There are 5 ways to turn a row about zero (a turn may also mirror it). The second row of each pair is the first, turned, with some noise. The first 45 pairs use one turn. New pairs use 3 turns, one after the other, and a turn may come again.
In the rows, 128 means zero.
Known pairs, each followed by its turns in order:
[ 98 101 117  87 164  83  83 127]
[ 65 139 114 134  69 116 103 148]  D

[128 140 153 165 147 116  76  85]
[106 151 119 143 115 165 184 160]  D

[ 88  96 100 124 101 160 176 118]
[133  93 189 126 126 135  93  90]  Z

[125 158 173 161 143 125 174 151]
[116 142 164 105 152 144 189 130]  Z

[ 89 120 160 165 135 124  90 176]
[143 115 130 125 161  58 160 111]  R

[180 122 152 129 114 130 168  76]
[119 130 117 154  97 179 166  80]  Z

[171 145 119  86 178 116 173 135]
[167 158 139 125  64 121 176 128]  Z

[134 139 138 149  78 141 157 180]
[104 108 177 164 161 111 158 132]  Z

[118 137  77 113 152 104 117 154]
[147 121 177 134  86 113 132 134]  R

[111 179 134 108 130 102  87 104]
[ 91 159 108 159 107 167 136 101]  D

[129 167 168 122 145 109 129 160]
[132 130 125 112 138 128 182 169]  Z

[163  82  88  99 106 129  80  91]
[123 121  81 170  88 122  70 113]  Z

[175 133 155 169  86 103 128 168]
[112 134  62 120  96  83 125 110]  R

[135 165 161  77 109 171 168  87]
[ 82 130 146 126 165 210 140 133]  C

[159 180  94 148  88  84 162  81]
[160 165  82  99  66 176 133 142]  R

[160 159 179 131 121 168 179 131]
[145 136 160 158 135 176 192 124]  Z

[111 110 164 125  98 116 169 118]
[159 116 110 131 154 171 143 151]  Q

[ 79 149 151  79 124  78 108 125]
[109  96 196 131  87 134 124 155]  C

[150 178 179 173 111 147 162 115]
[127 162  68  78 144 140 120  85]  R

[130 119 145 163 120 103 137 108]
[138 124 143 134 147 108  94 108]  C

[179  78 151 143 139  82  91 129]
[113 149 118  60 103 154 135 183]  D

[160 156 159 138 148 109 140 133]
[137 167 106 122 160 145 125 142]  D

[114 166 114 178 171 124 146 112]
[ 80 157 113 119 139  89  93 140]  C

[170 143 100 104 157  82 105 145]
[122 143 159 118 108  86 179 104]  C

[119  83 176 168  93 163  99 137]
[184 114  98 130 115 165  77 103]  C

[156 102 116  97 139 131  77 120]
[140 142  90 154 100 128  91 152]  Z

[151 129 165 147 146 127  81 109]
[ 91 106 115 118 111 102 123 174]  Q

[130 146 126 149 154 175  98 102]
[108 106 112 123 132  62 134 122]  Q

[135 165 142  81 157 178 180 166]
[121 151 164 112 144 134  43  85]  R

[178  84 129  89 103 132  88 138]
[115 130 129 191  69 140 142 148]  Q

[126 144 149 158  93 168 161  98]
[159 127 167 136 168 131 170 107]  D

[ 87 147 180  77 155 108 162 116]
[ 95 195 153 168 148 104  95 117]  D

[159  92 168 165  85  99 104  96]
[120 144 169  72 129 175 166 152]  D

[134 175 125  98 100 172 119 173]
[ 98  98  91 112  99 171 166 119]  C

[125 102 107 160 154 108 162 165]
[105 137 151 140 170 152  86 108]  Q

[127 175 162 129 133 180  91 124]
[142  91 145 107 115  65 146 148]  Q

[ 87 124 164  85  97  85 112  96]
[ 69 166 176 131 109 150 115 104]  D

[ 82 129  96  96 165 167 164 158]
[153 147 197 155 146 133  91 101]  R

[138 149 130 142 123 138 117  91]
[104 149 126 155 135 138 116 104]  C

[136 138  94 142 179  85 152 151]
[ 82 143 156 102 145 154  98  88]  Q

[167 117  98 105  83 147 144 137]
[100 163 113 163  99 135  93 146]  R

[165 110 143 169  81 102  84 162]
[ 97 126  77 134 100  65 162 139]  R

[129  92 137 157  89 130  85 113]
[172 123 118 168 110 135  98  99]  C

[ 79 133 121  94  98 132  86 161]
[187 153 137 126  86 113 100 135]  Q

[148 140 154 150 149 135  84 155]
[103 115 156 124 115  98 105 163]  Q

New pairs. What belongs after each?
[162 140 122  76 122  90 166 117]
[149 150 152  79 155 145  86 135]  R R Q

[124 132 105 142 100 135 137 167]
[133 161 134 112 137 151 163 118]  C Q R

[126 173 109 129 177  81 178 152]
[184  82 157  76 113 158 122 111]  C C C

[ 85 173 168 162 133 161 115 116]
[174 187 163 136 123 156 137 145]  Q Z Q

[130  96 174 117 103 144 172 134]
[ 82 118 112  92 135 111 103  92]  Z R Q

[110 168  88  96 132 117 101 134]
[ 86  94 140 120 149 157 129  96]  Z Z D

[102 125 119  78 158  79  90  87]
[ 93  98 146 128 132  71  74  87]  C Q R

[135 170 142 124 120 175 173 121]
[138 147 164 123 140 157  71 117]  Q Q Z

[100  83 161 168 155  93 154 154]
[150 102 122 180 146  71 118 168]  C R R

[111 108  89 155 140 174 138  96]
[ 91 148 115 125 102 124 140  67]  Q Z D

[157  77 149 173 177 175 156 160]
[ 86 127 102 184 113  71 170  85]  C Z Z

[128 128 175 157  79 124 114 174]
[132  67 168 142 156 174 141 121]  C D C

[117 126 135 128  96 123  76 158]
[138 175 141 108 101 160 131 121]  Q R Q

[ 80 143 121 168 168  77 166 116]
[149 164 169 108 184 135 116  77]  D R C

[138 174 130 122 140 177  91 132]
[ 87 146 110 124 100 174 137 150]  Q C Z

[ 95 146 113 108  81 176 142 106]
[109 181 164 146 107 111 127  89]  C C Q

[179  86 170  80 126 145 157 102]
[129 120 128 124  59 146  65  94]  D R D

[109 143 127 176  81 130  90 174]
[ 82 142 124 139  75 184 138 115]  Z R Z

[170 145 116 100 102 141 116 139]
[153  80 113 110 118 149 121 116]  C D R

[135 102 133 128 142 152  94 177]
[179 116 158 154 122 117  98 131]  Q D D

[179 111 172 109  84 165 142 145]
[100  86 122 142 129 108 105  61]  Z D R

[139 134 145 173 131 155 171 144]
[134 114 145  85  98 159 154 106]  D C Q

[129 125  82  95 102 128 123 175]
[172 152 114 149 157  98 143 116]  Q D D

[177 105 104 171 135 154 129 158]
[173 118 124 147  65 125 152 114]  Z R Z

[100  96 158 123 129 102 111 146]
[ 96 122 146 114 105 169 145 141]  R C Q

[ 80  97  90  84  85 172  86 177]
[148 156 182 159 180 106 209 112]  D Z R

[120 132  90 113 150  88  95 115]
[141 114 177 146 159 133 121 164]  R Z D

[141 106  90 125 106 169 144  77]
[117 159 112  62 130  94 131 142]  Q C Z

[140 149 142 107 107 127 115 164]
[113 131 140 132 147  85 105 124]  C R Q

[162  80 116 119 125  93 163 139]
[126 155 143 110 195 142 132 110]  R R Q

[125  99 146  91  98  96  91 123]
[155 119 113 180 144  90 131 147]  D C Q

[ 79 179 165  99 177  91  96 161]
[156  93 147 154 141 215 139  85]  Z C Q

[100 114 102 172  99  94 101 119]
[ 91  86 172 149 144 147 117 118]  Z D D

[113 109 164 124 125 110 133 112]
[152 144 133 127 120 131 146  94]  C C D

[179 168 153 123  81 137 115  97]
[ 71 140 161 111 152 176 142 137]  C Z R

[167 111 130 152 154 140 107  79]
[137 137  89 133 137 144  69 143]  Q D Q

[119  85 127  87 121 131  90 122]
[126 125 158 149 116 114  76 150]  R D Q

[ 78 180 172  95  91 148 118 127]
[174  98 190 131  96 173 125 122]  R R C

[138 124 170  79 158 156 111 137]
[163 141 103  76 123 126 160 151]  Q C D

[136 114  84 159 126 159 153  94]
[ 97 145 118 160  93  87 139 107]  Q Q D

[173 138 102 136 113  85 114 113]
[145 168 134  98 124  89 118 164]  Q Z D

[ 85  95  91 126  89 160  78 175]
[148  75 163  89 146 112 177 181]  Q Q Z

[ 84 101 128 147 134 142  78 121]
[ 84 107 175 137 135 109 106 138]  D Q Q

[172 164 178 175  85  81 103 117]
[208 184  99  96 145 151 147 149]  D Z D

[155  99  88 115 119 154 156 166]
[114  64 141 121 123 164 131 104]  D Z D

[129 117  93 104 138 114 143 119]
[124 120 114 119 162 153 152 124]  Q D Q

[160 149 168 114 152 101 145 137]
[ 71 148 142 142 126 117 100 115]  Q C R

[ 87 173 180 116 121 157 135  83]
[ 88 136 122 184  63 139 148 127]  D C D

[157  99 168 136 119  83 152 101]
[139 101  77  97 171 126 129 134]  R C D

[139 176  91  89  80  93  98 124]
[166 179  77  80 111 134 132 151]  Z Z Q

[ 87 179  84 155  84 157 129  77]
[149 143  67 153  85 178  83 159]  Q Z R

[ 84 138  99 133 106  90 127  78]
[ 87 151 154 150 170 138 121 175]  D D D

[173 106 154 136 122 173 121  94]
[128 115 120 143 107 161  60 123]  Q D Q

[161 164 102 158  97 131  85  92]
[112 166  72 102 124 162  99 108]  R D Z

[173 114 160  81 117 105 148 109]
[129 128 196 167 154 127 130 119]  D C D

